The same things were measured in two ways. Each way mixes the same 10 hidden numbers, adds some noise and spreads widely along 6 directions of its own, which tell nothing about the thing.
Some things both ways: the first way, then the second way.
[ 19  11   9 -13   2  -4 -13 -18  -3 -22  -1  -5 -13  25   2  19  11  -9
   6   5 -20  -3]
[ 16   0   8  -7  27   0 -26   9 -53   8  -2  -8 -28  35  -2  -5   9 -10
  14 -22   6]

[-11  -2   7 -26  -9   2   3 -15  27  17  -2  -6  12  -4  -9   7  -6 -26
  -6  -5   9  24]
[  2  29  25  -7  -7  17  12  10 -15  -6  -3  -8 -44 -14  20   7 -10  24
  11 -18   8]

[ 30  -8  21 -19   4  14  10  -4   5  -1  22 -33  17   2  -8  31  10 -17
 -13   7  -4 -30]
[  5   5  41 -29 -11  13 -11  22 -38 -20 -17  -4 -15   5  17   0 -19 -11
  31 -20  -4]

[ 15 -20 -15   1  -2 -31  28  14  -1  18  12 -12  12   6   1   5   1  19
   5  39  18 -32]
[  6  13  -2 -13  20   4  -9  -8   2  30  -2  -2  11  20   6   7  16 -24
  -3 -18 -41]

[  1  -7 -13   5 -14  17 -16   6  10 -31  -9 -12  16  14  -5 -34  29  28
  11  -2 -19  -1]
[ -2  37  -8  12  -5  26  17  14  -4   9  14 -31 -16  20  10 -44  -3  -4
 -24  14 -15]

[ 10  -8  10 -10 -15  -8 -25  -5  14  14   8   1 -20  -2  -4  -8  13 -11
   7   2  -9  24]
[  3   0  -2  16  -9   6 -13   0 -18 -20  19  -1  -1  11   2  33   6 -25
   3   5   8]

[-23  -4 -17   8 -24  14  -7 -12  24   2  -9  21   6   9 -13  -6 -18 -20
 -15  -2  26  34]
[ 25  38  39  11  -2  10  31  10   5 -14  -1  -4  12 -29   8 -25 -28  24
  -3   5  26]

[ -8   0 -15   2 -18 -15  -8   1   7   4   1   7  -4   0  -6 -11  10   2
  18   5  -5  13]
[ -7   7  11  40 -18  17  -7   1  -3 -25  24   1  13  -8  20  14  26  -2
  -8   3  20]

[ 15 -12  19  -6  -9   7  16   3   1   5  -6 -28  19   1 -12 -12  19  13
  25  -2  -2 -11]
[ 26   4  16  16  33   7 -36  -8 -35 -17  31 -10   2  11   0   7  31 -16
  -8 -15  -3]

[ -3 -14  10  11 -13  -7  29  22   2  13   2   2  10 -11   0 -13   8   1
  10   8  -6   2]
[ 17  34  12   8  12 -12   4 -18  16 -12  14  21  18  -7   9  31   5   6
   2 -19   0]

[ 14  20  -1  39 -25   8  -9  -9 -15  -2   1  -7 -22 -16  16   0  33   5
  17  17 -14 -10]
[ -4   3  21   6 -35   8  14 -14  14  -7  -4   6  34  14  26  21 -14 -12
  21 -34  -5]

[  0   7  21 -18  -2  -1  13 -12  18  -2   6 -11  -3 -12   7  15  -6 -16
 -45   1 -19  17]
[-18  11 -18 -12 -13   7   6  13   3  -8 -12 -11  10  30  -3  19 -15 -19
  -7  14  -3]

[ 11   2   2   4   0   3  -5   5   3  -7   9 -11  17  10   9  16  33  -7
  29  22 -14 -23]
[ -9  -1 -13   1 -20  -4  24  -4   6  14   0 -13   0  11   6  18   3 -40
   6   8  -9]

[-11  -2  22 -29 -23 -19  20 -19  18  13 -13   1  14   3 -16  -2 -21 -21
 -18  -7   1  34]
[ 23   3  25  23   9   2 -12   9 -11 -20  19   0   9 -10  -2   8  12   8
  -7  -2  39]

[ 20   0   1  40  -2  20  -3   8  -7 -27  13   2 -22  -3  13  -6  28   2
   2   6 -19  -7]
[ -6  25 -10 -15   2  -6  -6 -20   5  -4  12   0  22  24   4  38   1 -25
   3 -27 -33]

[ -1  -5  -2 -13   7 -33  33 -18  -2  -8 -18   7  27 -12   3   6 -12 -14
 -22  -5 -30  -5]
[  0   9   0   2 -29  14  21  12  32  45 -17   7  15  10  16  47 -13  -8
  28 -15 -11]

[  0  20 -13  22   0  32 -12  -9  15 -41  14 -17  31  11   5  21  32 -10
   4   4 -10 -18]
[ 15  10 -21   7  -8   7  19  15 -15  24   0 -27  14  31   8  15 -18 -35
  28  15  -4]

[ 17 -18 -33   3  16  -4  -4  -3  -3  -2  -3  16   1  -2  -3  13 -16 -27
 -20 -10   1  -9]
[  3  20  27   0  -1  19   3  11 -14 -11   1  -9   0 -12  20   5   4  -2
   8 -14  -6]

[ 2 -6 -7 -5 -2  9  7 10 11  2  1 -3  8  7 -6 -3  8 -8 15  1  8  0]
[ -7  29 -12 -10  26  10  -1 -12 -16  17   5 -19 -31  13  18  25  20  -8
  -1 -30 -41]

[ 20  -8  11 -22  17   3   9  -5 -14   3 -24  -6 -10  13   3   5  10  -2
  42 -15 -21 -10]
[ 28 -15  22  10  45  -2 -31   8 -54  -7   7  -8  -1   0  -8  -9  33 -24
   0  -5  11]

[  7  17  10 -11  -6  -8   8  -8   1  22  -7  -4  -7 -23  25  15   9 -24
 -10  13 -23   7]
[-12  -5 -27   2  14 -19  -2 -15  -8 -12   6 -21 -12  33   3  12  33 -25
 -28   5   3]

[-11  10 -14   3   6  17  17 -15   2 -27 -22  -1  17 -14   6   2   1  -6
 -22 -20 -30  -5]
[ -1  17  29  13  -5  26   2  23  -8 -10  -5  -3   1   3  26 -19  11   7
  -7  -2   7]

[  4  -5  -2  14 -13 -14  12  -8  11  -9  16   3  -4 -12  -5  -2  -5  -6
 -36   7  -1   8]
[-16  34  -8 -15 -15   9   5   2  18  -1   4 -17  19  11  13  -2 -30   0
  -1   1 -20]

[  0 -11   5  -3 -20  19 -17   9  20  -4   8  -6   5  21 -11 -14  17   4
  16   9   7   9]
[ -3  21  12   4  18   5 -12 -10 -20 -25  22  -6 -31  -2   7 -10  35  -5
 -32 -11  -9]

[  3 -31 -10  -8 -10 -39   0  14  14  15  19   7 -16 -14 -24 -30  -2  10
   4  -6  -4  21]
[ 15  20  32  27   0  27 -50  28 -44 -43  34  21   4  -7  21  -1  20  -7
  14  12  -2]

[-15   8  16 -13 -39 -12   5  -8  26   4   9   8   1  -1 -20  -7 -11 -24
 -24  -3   4  44]
[ 22  38   4   1  16  -2  -8   8 -27 -11   5  -9  -8  20  18 -17 -25  17
  13   3   0]

[  7  -6   8  -4   4  -4   1   4   7   0  -8 -11   4  12  -3  -6  15   7
  27  -4  -9  11]
[-17   9 -14  16 -18  26  16  -7   2  11  16 -18  14   9  -3  40   5 -28
  -2 -13 -12]

Other things, the second way, with their names:
(132): [-13  14   1 -17  19   4 -29 -17  -6  -3  19 -20 -43  -4  22  13  36  13
 -17 -34 -23]
(286): [-17   1 -20  15   1   3 -15  -5   3 -12  27 -11  19   3  -5  17  20 -18
 -23  16   6]
(501): [ -1  32 -19   4  20 -25  17 -20   0 -17  22 -28   2   5   0   0  14  -5
 -23  -1  13]
(156): [  2   2  38  11   2   8 -16   5 -19 -42   6  15   4  -4   2  16  40 -22
 -14 -19  10]
(169): [ -2  35  12   3  -7   0  20   3  -9 -24   2 -14   3  11  30   5   1   9
   8 -17  16]
(425): [  0  28  11 -12  -3  13  16   3   4  32 -20   7 -18  24  20 -15   6  -5
   0 -30 -34]
(323): [ 18  19  -5   0  10  11  12  17 -39  26 -10 -13 -32  30 -14 -39 -18 -29
   0  18  -6]
(265): [-14 -16   6  -8   4  28 -43   9 -20  -1  -3   3  20  17   1  17  -1 -23
   2  -5 -26]
(165): [-12 -15  -2  12  -9   6  11  -8   1   9   3 -11  -4 -16   0  35  -1  -7
  -2   1  17]
(40): [ 12  29  28 -11 -12  10  28  18  -4  -1 -12 -16  -5  -9  18  -7 -26  13
  19  -8  15]
(353): [-16  35  15 -27   7  14  22   1 -11   0 -21   4  -4   2  11 -14  13 -43
 -12  -8 -58]
(121): [-14  14   1  11 -10  20   5  -6  -4 -13  27 -30  17  -4  -1  16   1 -12
 -11 -10   2]
(535): [-10  31  -7 -17  -5   5  12 -16   3  -4  13 -25 -22  11  12  22 -12  -1
  -1 -22 -20]
(273): [ -1  14 -11 -19  18   6  -8 -12 -13  19   1 -13  -6  18  -6  15  -8 -22
   2 -14 -33]
(118): [ 20  25   5  -3  11  -3   8  -6 -16   7   4 -25   7  10  14  -6 -28  12
  23  -9   5]
(226): [-15  18  30  25 -19  23  -3   8  14 -30  15  14  29  -5  13  -6  27  -3
 -27  -7   6]
(543): [ 13  23 -10   0  11 -14  29  -9   3  15   4 -16  10  18  14   7  18 -30
  -3  -9 -17]
(540): [-10  18  32   8 -13  30  -5  30 -22 -31   6  -5  21 -16  23   3   4  -6
  10   3  10]
(576): [ -5  22  21   5 -16   7  10  -8  -8 -12   6   8 -22   5   3  -4  16 -10
 -13 -22   0]
(648): [ -2  20 -19  11   8  12   7 -17   4  14  11 -15  33  23   5  13  -4 -25
  -6  -6 -35]
(180): [ -5  26   7 -24  16  13   4  -3 -14  15 -19   9 -35  14  13  26   6 -17
   3 -31 -54]
(230): [ 21  15  32  20  12  19 -33   7 -15 -21  22   9  -8   3  11   6  20  21
  -6 -23  12]
(351): [  3  32  -7  -6  10   8  19  -7  -7  12 -10 -13  -9  26  10 -11  -9 -14
  -5 -10 -31]
(297): [  5  11  16  17  19  11 -27  -4  20  -8  19  10 -17   5   9  26  49  20
 -35 -29   0]
(410): [  9  10   0  -9  15   8 -10   4 -28  23 -10  -8 -18  30  16   4   0  -9
  20 -22 -20]
(111): [-26  18  17   7 -24  11  19 -17  19 -19  11   5  19  -8   5  15  22 -22
 -21 -24  -6]
(301): [-33  18  -1  -7  -4  18  -1  -9 -10 -19   7 -14 -15   7  24  14  16 -12
  -6 -19 -28]
(90): [  2  23   0  -3  11  14  21  -3  14  10  -6 -31  11  19  -2  11 -18  19
 -19 -26  11]
(411): [-12  37  23   7   7  13  -4 -16 -17 -44  27 -13  -6  -1  16 -14  31  -3
 -27 -34  -7]
(107): [  5  19  35  21  -1  13 -22  22 -18 -47  16  10  19  -1   7 -14  15  11
 -12  -2  36]
(298): [ 10  18  -9   7  46   5 -33   0 -39 -11  29 -33   1  15  15  13  33   0
   0 -20  -3]
(477): [ 19  37  15 -14   2  -5  22  23 -37  -8 -11 -17 -30  16  34 -25  -5 -12
  29   4   2]
(336): [ 22  33  23   0  16  16  -7  29 -32 -17   1 -12  -6   9  10   9 -12  22
  18 -16  24]
(216): [ 12  10  40  24  13  16 -19  -3 -26 -44  27   5  -6 -16   3  18  33   3
 -10 -27  24]
(403): [-28  17  12   7 -37  35  13  -9  21   3   0  -8   8  18  21  20 -15  16
  -4 -44  -5]
(366): [  8  31 -12  17  21  -1  -2  -1 -22 -23  28 -14   7   2   2  25  13 -17
  -6  13   0]
(367): [ 14  39  16   9  10  -1  -4 -13  -1  -6  17  -1 -16   4  19  -7   5  36
  -4 -29  14]
(420): [  4  25  10  -2  30  -2 -11  -4 -14 -17  18 -11 -30 -10  13   8  35   6
 -18 -14  -4]
(284): [  1   6 -22 -16  28  14 -16   7 -25  27  -8 -22   5  40   1  14   7 -40
   2  -1 -46]
(299): [ 18  14  21  17  18   1 -10   1 -16   0  -5  31 -15   9   4   6  19  -3
  -3 -13   2]
(352): [ -3  52  29  -3 -12  18   3   9 -10 -26  10  11   1   5  18   0  -6   8
   5 -29 -13]
(21): [ -4  27  -3   0  -6   1  22  -6 -22  -4 -11  10  -9  32   2  -7  -8 -36
   3   2 -24]
(343): [-12  24  -1   2 -19   9  24  -4  14   8  17 -21  15 -11  13  15  -7  -3
   9  -9  -2]
(562): [  3  18  34  15 -31  25   1  17 -11 -10   3  17 -20   9  15  -9  -2   6
   2 -12  13]
(413): [  7  22  35  21 -10   8  15 -13  -5 -20  12   5   5  -9  14  -2   7   9
   0 -34  21]
(504): [-19  22 -22   8   7  -2   6 -25  15  -3  27 -27  12   6  12  30  21  -3
 -16 -17  -6]
(97): [ 12  38   4   1  46  -8  -6 -12 -52 -35  25 -27  -5   5   3 -15  19 -18
  -8  -5  -8]
(441): [ -7  13   8 -29  18  21 -15  11  -9  16  -9 -21 -33  -2  21 -16   7   1
 -10  -4 -41]
(123): [ 16  39  -6  -7  18 -10 -10   7   0  -6  15 -14  -2  22  13   3   5  17
  -5  -8   8]
(461): [ -7 -10  11   0  21  19 -42   3 -46 -20  15 -11 -16  12   4  19  36 -25
  -6 -19 -16]
(306): [-20  10  15  16  -3   6  13 -35 -10 -18  11  -4 -21  12  -1   2  31 -12
 -30 -43   3]
(131): [ -6  25   2  10   2  20   2  -4   2   5   4  -6   6  13  11  11  -5  15
  -3 -24  -2]
(359): [-18   7  -7   5 -35  17  23  -2  12  12   5 -31  21   5  23   6 -32  -5
  17   5   1]
(538): [ -6   6  38  20 -21  21  13   7  -1 -28  -1  15  10 -10  10   2  15  -7
 -18  -8  15]
(438): [ 19  30  20  -8  20   8  14  19  -7  -2  -8 -20  10  -2   1 -38  -1  -8
 -17   8   0]

Some of these things the first way, each followed by its name:
[  3   9  13   9 -17  -6   5 -24   3  -6 -10 -12   1  -4  -3   0  -1   4
 -18  -2 -10  17] | (403)
[  4  -9   2   2  -6 -23  35   3  -6   8 -12  -4  20 -13  -1  -3  -8  -2
 -10   5 -12  -7] | (367)
[  4   8   1  35   1  17 -12   2  10  21   5 -22 -10   6  25  21  23  13
  24  33  18   1] | (306)
[-27  28  18  -8 -24  -2  41 -26  28 -34  -2   7  26  -9  -5   3 -15 -31
 -58  -8 -14  35] | (123)
[ -5 -11  24 -26   2  -6  -1 -17  26  -8 -10  -8  29  18 -10   8 -12 -16
 -21 -10 -15  28] | (323)
[  2  11  22   2 -13   0  14 -13  -2 -17  -9 -13  20  -2 -10   1  20  -9
  22 -15 -29  -1] | (359)
[  9   2 -21   0   0 -11  -8 -12  14   1  12   2 -21   9   5  12  -5  -7
 -18  17  19   8] | (284)
[  0  23   3  -7 -21   8   5  18   5  -5   3   1  -8   1   4  -6  24 -14
  18   5 -13  10] | (169)
[ -7  19  -6   2  -6 -15   2 -29  14   6  -2   3 -21 -10  10  13  -2 -14
 -12   7   2  24] | (410)
[ 13  -6   3  -3   0   0  11  17  -8 -12  -8  19   9  12   1   1   2 -28
   1  -5 -24   2] | (501)
[  5  -1 -12   5 -18  -7  -7   8  13 -27  22   7  13  42 -19   5  14  -7
  21  20  14  -4] | (343)
[  9  -9  -2 -14 -10 -23   6   6   4  -6   5   6 -15  10  -8  -8  -8   5
 -18   3 -11  11] | (107)
[  6 -10  21   5   5   5  27  13   0 -31  -6   3   3  -9  -7 -22   4   0
 -15 -29 -40  17] | (352)
[ 31 -22  -4  19  29   2  17  12 -38  -3 -32   2  10 -15  14   2   7  -2
  18 -20 -44 -31] | (413)
[  2  -7 -26  22  -4 -10  -5   2  -3 -17  -3  16 -20  -3   7 -18   5  18
 -10   5 -17   5] | (226)
[  4  -8  22   1  -7  -4 -13  14   9  14  -2   6 -22  -8  10 -16  17  -3
  14  -4 -30  35] | (21)
[ -7   4  16 -30 -14   2  18   4  20 -25   9  -5  17  20 -30  -3   2 -10
   3 -17  -7  14] | (540)
[-11   4 -12   4   0  23   7 -12  13  -8 -11  13   3 -11   7   1  -1 -27
 -12 -12  -5  13] | (420)
[ 19 -16   5  -3  -3  15   0  13 -12 -16 -18   0  15   5  -3 -14  10  -5
  -1 -12 -31  -8] | (351)
[  5  -3   0  10 -12  18 -25 -10   4 -20  -5 -13   5   0   5 -14  31  18
   7   3 -30  -5] | (562)
[ 12   5   2   7 -17  11  -5  -2  -7 -14  -3  -2   0  14  -8  -2  20  -5
  29   0  -8  -8] | (118)
[ -6  17 -12   6 -28  -7   1  17  15   8  13   6   2  17   7  -2  23  -7
  25  39  18   8] | (543)
[  4  -3 -22  35  -5   2 -12  18  10   7  23   0 -22  13  16   3  23  20
  22  41  20  -5] | (111)
[ 16 -34 -16  -3  25  -9  18  28   7  -5  18  18  17  21  -5  24 -24 -23
 -31   8   9 -11] | (353)
[-18  12  14 -12 -30 -20  10 -15  18   2 -13  11 -18   8 -13 -17 -13  -4
  -3  -6   1  54] | (131)
[ 15 -14  32 -17  -2 -12  18 -28   1 -22  -1 -11  13   4 -26  12 -18 -11
 -35 -23 -24   1] | (265)
[  0  -9   4 -17 -28  15   1  -4  -6 -18 -31  -3  12   6  -6 -42  18  21
   9  -4 -30  -5] | (297)
